The rows of each matrix lie in a flat space through zero, up to rounding. After each matrix: how many dimensions does the smallest such space have?

[[ 5.62 -0.33 -0.43 -3.42 -5.42  1.90  0.73 -1.49 -0.69  3.10  1.88 -1.07
  -1.55  1.41  0.02]
 [-0.33  2.94 -0.96 -1.82 -1.25 -0.41  0.41 -1.74  1.47 -2.12  1.21 -1.43
   0.04 -0.25  0.78]
 [-0.43 -0.96  0.73  0.81  1.11  1.45 -0.20  0.09 -0.57  1.20 -0.59  0.79
   0.14  0.32  0.74]
 [-3.42 -1.82  0.81  3.53  4.32 -1.50 -0.76  2.40 -0.52 -0.84 -2.05  1.61
   0.98 -0.88 -0.93]
 [-5.42 -1.25  1.11  4.32  6.15 -1.01 -0.95  2.13 -0.17 -1.60 -2.52  1.93
   1.53 -1.11  0.01]
 [ 1.90 -0.41  1.45 -1.50 -1.01  6.74  0.23 -2.91 -0.94  4.44  0.47  0.63
  -0.52  2.00  4.03]
 [ 0.73  0.41 -0.20 -0.76 -0.95  0.23  0.17 -0.49  0.13  0.12  0.45 -0.37
  -0.21  0.17  0.15]
 [-1.49 -1.74  0.09  2.40  2.13 -2.91 -0.49  2.64 -0.47 -0.98 -1.31  0.86
   0.44 -0.91 -2.24]
 [-0.69  1.47 -0.57 -0.52 -0.17 -0.94  0.13 -0.47  0.84 -1.63  0.42 -0.68
   0.16 -0.39  0.01]
 [ 3.10 -2.12  1.20 -0.84 -1.60  4.44  0.12 -0.98 -1.63  4.68  0.15  0.85
  -0.82  1.68  1.65]
 [ 1.88  1.21 -0.59 -2.05 -2.52  0.47  0.45 -1.31  0.42  0.15  1.22 -1.04
  -0.54  0.39  0.34]
 [-1.07 -1.43  0.79  1.61  1.93  0.63 -0.37  0.86 -0.68  0.85 -1.04  1.09
   0.32  0.03  0.16]
 [-1.55  0.04  0.14  0.98  1.53 -0.52 -0.21  0.44  0.16 -0.82 -0.54  0.32
   0.43 -0.39 -0.02]
 [ 1.41 -0.25  0.32 -0.88 -1.11  2.00  0.17 -0.91 -0.39  1.68  0.39  0.03
  -0.39  0.74  0.98]
 [ 0.02  0.78  0.74 -0.93  0.01  4.03  0.15 -2.24  0.01  1.65  0.34  0.16
  -0.02  0.98  2.98]]
	3

[[-8.22  1.78 -5.84 -0.95  1.95  4.47 -3.52 -0.09  0.14  4.04 -0.54 -1.73
  -4.74  2.33 -0.43]
 [ 1.78  0.48  0.21 -0.15  0.35 -1.05  0.02  0.30  0.13  0.79 -1.05  0.39
  -0.07 -0.11  0.71]
 [-5.84  0.21 -3.91  0.69 -1.08  3.15 -0.99  1.73  0.84  0.38  1.39  0.24
  -1.24  0.73 -2.00]
 [-0.95 -0.15  0.69 -0.78  1.23  0.66 -0.63 -1.99 -0.87  0.17  0.11 -1.51
  -0.79  0.48  0.53]
 [ 1.95  0.35 -1.08  1.23 -1.92 -1.31  1.02  3.31  1.45 -0.08 -0.43  2.54
   1.26 -0.81 -0.69]
 [ 4.47 -1.05  3.15  0.66 -1.31 -2.43  2.06  0.27  0.02 -2.41  0.45  1.11
   2.77 -1.36  0.06]
 [-3.52  0.02 -0.99 -0.63  1.02  2.06 -1.20 -1.48 -0.61  0.54  0.58 -1.59
  -1.53  0.90 -0.18]
 [-0.09  0.30  1.73 -1.99  3.31  0.27 -1.48 -4.20 -1.83  1.47 -1.08 -3.00
  -1.99  1.02  2.09]
 [ 0.14  0.13  0.84 -0.87  1.45  0.02 -0.61 -1.83 -0.80  0.64 -0.52 -1.28
  -0.82  0.42  0.96]
 [ 4.04  0.79  0.38  0.17 -0.08 -2.41  0.54  1.47  0.64  1.06 -1.85  1.50
   0.54 -0.55  1.01]
 [-0.54 -1.05  1.39  0.11 -0.43  0.45  0.58 -1.08 -0.52 -1.85  1.43 -0.62
   0.91 -0.25 -0.55]
 [-1.73  0.39  0.24 -1.51  2.54  1.11 -1.59 -3.00 -1.28  1.50 -0.62 -2.44
  -2.12  1.10  1.25]
 [-4.74 -0.07 -1.24 -0.79  1.26  2.77 -1.53 -1.99 -0.82  0.54  0.91 -2.12
  -1.93  1.16 -0.33]
 [ 2.33 -0.11  0.73  0.48 -0.81 -1.36  0.90  1.02  0.42 -0.55 -0.25  1.10
   1.16 -0.65  0.02]
 [-0.43  0.71 -2.00  0.53 -0.69  0.06 -0.18  2.09  0.96  1.01 -0.55  1.25
  -0.33  0.02 -0.43]]
	3

[[ 8.89  4.65  0.01  2.54 -5.87 -5.08  7.03  1.53 -0.56 -3.39  0.33  0.77
   0.04  4.40 -1.38]
 [ 4.65  0.78  1.24  2.27 -1.83 -1.69  3.47 -0.35  2.51  0.10  1.32  2.09
   1.28  3.68  0.11]
 [ 0.01  1.24 -0.92 -0.70 -0.93 -0.73  0.17  0.86 -2.09 -1.40 -0.85 -1.25
  -0.94 -1.02 -0.62]
 [ 2.54  2.27 -0.70  0.19 -2.39 -2.01  2.13  1.09 -1.75 -2.03 -0.56 -0.74
  -0.70  0.47 -0.87]
 [-5.87 -1.83 -0.93 -2.39  2.94  2.63 -4.49 -0.14 -1.74  0.82 -1.08 -1.78
  -0.98 -3.95  0.28]
 [-5.08 -1.69 -0.73 -2.01  2.63  2.34 -3.90 -0.20 -1.33  0.83 -0.86 -1.43
  -0.77 -3.33  0.30]
 [ 7.03  3.47  0.17  2.13 -4.49 -3.90  5.54  1.06 -0.08 -2.44  0.41  0.83
   0.20  3.66 -0.99]
 [ 1.53 -0.35  0.86  1.09 -0.14 -0.20  1.06 -0.54  1.86  0.73  0.85  1.31
   0.89  1.72  0.34]
 [-0.56  2.51 -2.09 -1.75 -1.74 -1.33 -0.08  1.86 -4.72 -2.97 -1.96 -2.90
  -2.14 -2.61 -1.33]
 [-3.39  0.10 -1.40 -2.03  0.82  0.83 -2.44  0.73 -2.97 -0.84 -1.42 -2.21
  -1.45 -3.24 -0.42]
 [ 0.33  1.32 -0.85 -0.56 -1.08 -0.86  0.41  0.85 -1.96 -1.42 -0.78 -1.14
  -0.87 -0.79 -0.63]
 [ 0.77  2.09 -1.25 -0.74 -1.78 -1.43  0.83  1.31 -2.90 -2.21 -1.14 -1.65
  -1.28 -1.02 -0.97]
 [ 0.04  1.28 -0.94 -0.70 -0.98 -0.77  0.20  0.89 -2.14 -1.45 -0.87 -1.28
  -0.96 -1.03 -0.64]
 [ 4.40  3.68 -1.02  0.47 -3.95 -3.33  3.66  1.72 -2.61 -3.24 -0.79 -1.02
  -1.03  1.03 -1.38]
 [-1.38  0.11 -0.62 -0.87  0.28  0.30 -0.99  0.34 -1.33 -0.42 -0.63 -0.97
  -0.64 -1.38 -0.21]]
	2

[[-1.36 -3.61 -2.18  1.26 -4.91  3.54 -1.35  2.01 -1.75 -0.33  1.40 -0.67
  -5.76  1.34  2.45]
 [-3.61 -9.17 -4.54 -0.94  0.18  2.27 -1.68  0.49 -2.71  8.78  0.55  1.03
  -7.14  3.10  2.19]
 [-2.18 -4.54 -2.91  0.28 -2.07  0.95 -1.41  0.39 -2.10  2.39  1.96  0.64
  -4.57  0.70  2.69]
 [ 1.26 -0.94  0.28 -0.94  1.99 -1.17  0.58 -0.10 -0.07  2.57 -0.86  1.20
   0.29  0.88 -0.44]
 [-4.91  0.18 -2.07  1.99 -2.37  4.10 -0.60  0.27  1.22 -0.96  1.02 -2.75
  -2.01 -0.30  0.88]
 [ 3.54  2.27  0.95 -1.17  4.10 -8.10  1.69 -2.10 -0.10  0.94  1.90  4.70
   4.21 -2.02  1.72]
 [-1.35 -1.68 -1.41  0.58 -0.60  1.69  0.21  0.75  0.26  2.13  0.19 -0.06
  -2.46  1.21  1.04]
 [ 2.01  0.49  0.39 -0.10  0.27 -2.10  0.75  0.14 -0.17 -0.01  0.60  1.74
   0.33 -0.08  1.01]
 [-1.75 -2.71 -2.10 -0.07  1.22 -0.10  0.26 -0.17 -0.10  4.41  0.67  1.14
  -2.14  1.03  1.54]
 [-0.33  8.78  2.39  2.57 -0.96  0.94  2.13 -0.01  4.41 -7.11  0.00 -2.45
   4.92 -2.38 -1.02]
 [ 1.40  0.55  1.96 -0.86  1.02  1.90  0.19  0.60  0.67  0.00 -3.07 -1.51
   1.25  1.22 -3.25]
 [-0.67  1.03  0.64  1.20 -2.75  4.70 -0.06  1.74  1.14 -2.45 -1.51 -2.87
  -1.27  1.04 -1.35]
 [-5.76 -7.14 -4.57  0.29 -2.01  4.21 -2.46  0.33 -2.14  4.92  1.25 -1.27
  -6.60  1.67  1.96]
 [ 1.34  3.10  0.70  0.88 -0.30 -2.02  1.21 -0.08  1.03 -2.38  1.22  1.04
   1.67 -1.18  1.22]
 [ 2.45  2.19  2.69 -0.44  0.88  1.72  1.04  1.01  1.54 -1.02 -3.25 -1.35
   1.96  1.22 -3.24]]
	5

[[ 1.88 -2.13  0.38  1.12 -2.99 -1.42 -2.53  0.56 -1.66  0.57 -1.96 -0.67
   3.64 -2.65 -2.59]
 [-2.13 -4.71 -1.22  7.31 -1.33 -4.61 -0.79  2.01 -0.89 -3.61  2.40  1.05
   1.11 -3.65 -0.72]
 [ 0.38 -1.22  0.75  4.47 -0.61 -1.23  1.00  2.45  1.11 -2.47  0.18 -0.63
  -0.54 -1.24 -0.29]
 [ 1.12  7.31  4.47  1.90  4.00  2.04  1.60 -0.99  2.94  1.19 -0.61  0.45
  -2.39  3.57 -2.14]
 [-2.99 -1.33 -0.61  4.00  1.85 -1.13  0.17 -0.72 -0.19 -0.98  2.61 -0.01
  -1.27  0.09  0.08]
 [-1.42 -4.61 -1.23  2.04 -1.13  2.58  3.05  1.91  1.03 -3.32  1.37 -4.75
  -0.60 -0.16  2.67]
 [-2.53 -0.79  1.00  1.60  0.17  3.05  3.54  1.17  0.88 -1.85  1.32 -2.45
  -0.45 -0.13  1.06]
 [ 0.56  2.01  2.45 -0.99 -0.72  1.91  1.17  1.29 -0.04  1.47 -2.13 -0.46
   0.06 -0.92 -1.21]
 [-1.66 -0.89  1.11  2.94 -0.19  1.03  0.88 -0.04 -0.12 -1.08  1.00 -1.52
   1.63 -0.73 -1.14]
 [ 0.57 -3.61 -2.47  1.19 -0.98 -3.32 -1.85  1.47 -1.08  0.01 -0.42  0.34
  -1.90 -1.67  0.98]
 [-1.96  2.40  0.18 -0.61  2.61  1.37  1.32 -2.13  1.00 -0.42  2.30  0.83
  -0.62  2.49  0.81]
 [-0.67  1.05 -0.63  0.45 -0.01 -4.75 -2.45 -0.46 -1.52  0.34  0.83  5.64
   1.07 -1.99 -1.31]
 [ 3.64  1.11 -0.54 -2.39 -1.27 -0.60 -0.45  0.06  1.63 -1.90 -0.62  1.07
   2.07  1.21  0.70]
 [-2.65 -3.65 -1.24  3.57  0.09 -0.16 -0.13 -0.92 -0.73 -1.67  2.49 -1.99
   1.21 -0.48  0.04]
 [-2.59 -0.72 -0.29 -2.14  0.08  2.67  1.06 -1.21 -1.14  0.98  0.81 -1.31
   0.70  0.04  0.65]]
	7

[[-7.43  1.57  5.39 -5.52  1.81  4.76  5.43 -1.71 -4.25 -3.61  2.83 -1.22
  -0.94 -0.17  2.44]
 [ 1.57 -4.39 -4.13 -3.70  1.66 -1.57 -4.09  1.08 -0.59 -3.30  3.07  1.97
  -0.75 -3.02  2.38]
 [ 5.39 -4.13 -1.49 -4.74 -1.34 -0.22  5.15  3.49  1.45  0.40  2.23  1.04
  -0.55  1.63 -5.62]
 [-5.52 -3.70 -4.74  0.56  1.12  2.78 -3.58 -3.13 -0.44  2.22 -0.33 -4.08
   0.72  3.21 -2.99]
 [ 1.81  1.66 -1.34  1.12 -6.61 -3.91  0.93  1.59 -3.50 -0.17 -1.93 -0.81
   0.93 -3.51 -3.15]
 [ 4.76 -1.57 -0.22  2.78 -3.91  1.77  4.97  0.48  1.71  1.42  2.46 -1.50
  -3.95 -0.59 -3.04]
 [ 5.43 -4.09  5.15 -3.58  0.93  4.97 -0.46  4.07  0.70  4.73 -2.16 -0.29
  -2.16 -4.36 -5.41]
 [-1.71  1.08  3.49 -3.13  1.59  0.48  4.07 -2.17  1.14 -0.25  3.59 -0.65
  -0.46 -1.24 -0.08]
 [-4.25 -0.59  1.45 -0.44 -3.50  1.71  0.70  1.14 -3.82  0.00 -4.40  3.20
  -7.87  3.33 -2.21]
 [-3.61 -3.30  0.40  2.22 -0.17  1.42  4.73 -0.25  0.00 -4.01 -1.85 -5.06
  -7.08 -0.90 -1.53]
 [ 2.83  3.07  2.23 -0.33 -1.93  2.46 -2.16  3.59 -4.40 -1.85 -2.08 -0.92
   2.89  0.30  1.96]
 [-1.22  1.97  1.04 -4.08 -0.81 -1.50 -0.29 -0.65  3.20 -5.06 -0.92 -3.15
  -5.57  3.45 -1.33]
 [-0.94 -0.75 -0.55  0.72  0.93 -3.95 -2.16 -0.46 -7.87 -7.08  2.89 -5.57
  -9.00  1.53  1.52]
 [-0.17 -3.02  1.63  3.21 -3.51 -0.59 -4.36 -1.24  3.33 -0.90  0.30  3.45
   1.53  3.81 -2.74]
 [ 2.44  2.38 -5.62 -2.99 -3.15 -3.04 -5.41 -0.08 -2.21 -1.53  1.96 -1.33
   1.52 -2.74  1.65]]
	13

[[ 4.62  1.30  0.45  4.29  5.14  0.94 -1.48  1.85  1.83 -0.22  0.22  0.17
   0.54  3.32  1.54]
 [ 1.30  5.02 -1.10  0.56 -0.85 -4.04  0.63 -1.74  0.89 -2.03 -0.05 -2.77
   1.13 -4.37 -2.30]
 [ 0.45 -1.10  4.39  2.95 -1.14  3.21 -3.25  1.13  0.25  0.01 -0.02  3.15
  -0.19  3.37  3.05]
 [ 4.29  0.56  2.95 -0.11 -0.97 -0.07  0.25 -0.43 -0.31  0.81  6.10  0.90
   1.64  1.42 -3.61]
 [ 5.14 -0.85 -1.14 -0.97  6.26  1.52 -1.35  1.56 -1.77  0.95  0.35  0.42
   0.35  1.80 -1.67]
 [ 0.94 -4.04  3.21 -0.07  1.52 -5.56  4.56 -2.31  1.23  1.07  3.87  3.18
   3.73 -2.39  1.86]
 [-1.48  0.63 -3.25  0.25 -1.35  4.56  1.47  0.20  3.45  5.85  0.27 -4.58
  -2.17  2.57 -1.30]
 [ 1.85 -1.74  1.13 -0.43  1.56 -2.31  0.20  3.68 -0.91  0.20 -0.35 -2.70
   1.73 -1.60  1.23]
 [ 1.83  0.89  0.25 -0.31 -1.77  1.23  3.45 -0.91  4.63 -0.46  0.03 -1.14
  -0.49  1.13 -0.15]
 [-0.22 -2.03  0.01  0.81  0.95  1.07  5.85  0.20 -0.46  3.48 -0.99  0.41
   2.44 -2.44  2.66]
 [ 0.22 -0.05 -0.02  6.10  0.35  3.87  0.27 -0.35  0.03 -0.99  3.43 -2.20
  -0.79  3.00 -0.51]
 [ 0.17 -2.77  3.15  0.90  0.42  3.18 -4.58 -2.70 -1.14  0.41 -2.20 -0.17
  -1.42 -2.47  1.37]
 [ 0.54  1.13 -0.19  1.64  0.35  3.73 -2.17  1.73 -0.49  2.44 -0.79 -1.42
   3.32  4.24 -2.33]
 [ 3.32 -4.37  3.37  1.42  1.80 -2.39  2.57 -1.60  1.13 -2.44  3.00 -2.47
   4.24 -1.31 -1.07]
 [ 1.54 -2.30  3.05 -3.61 -1.67  1.86 -1.30  1.23 -0.15  2.66 -0.51  1.37
  -2.33 -1.07  1.73]]
	12
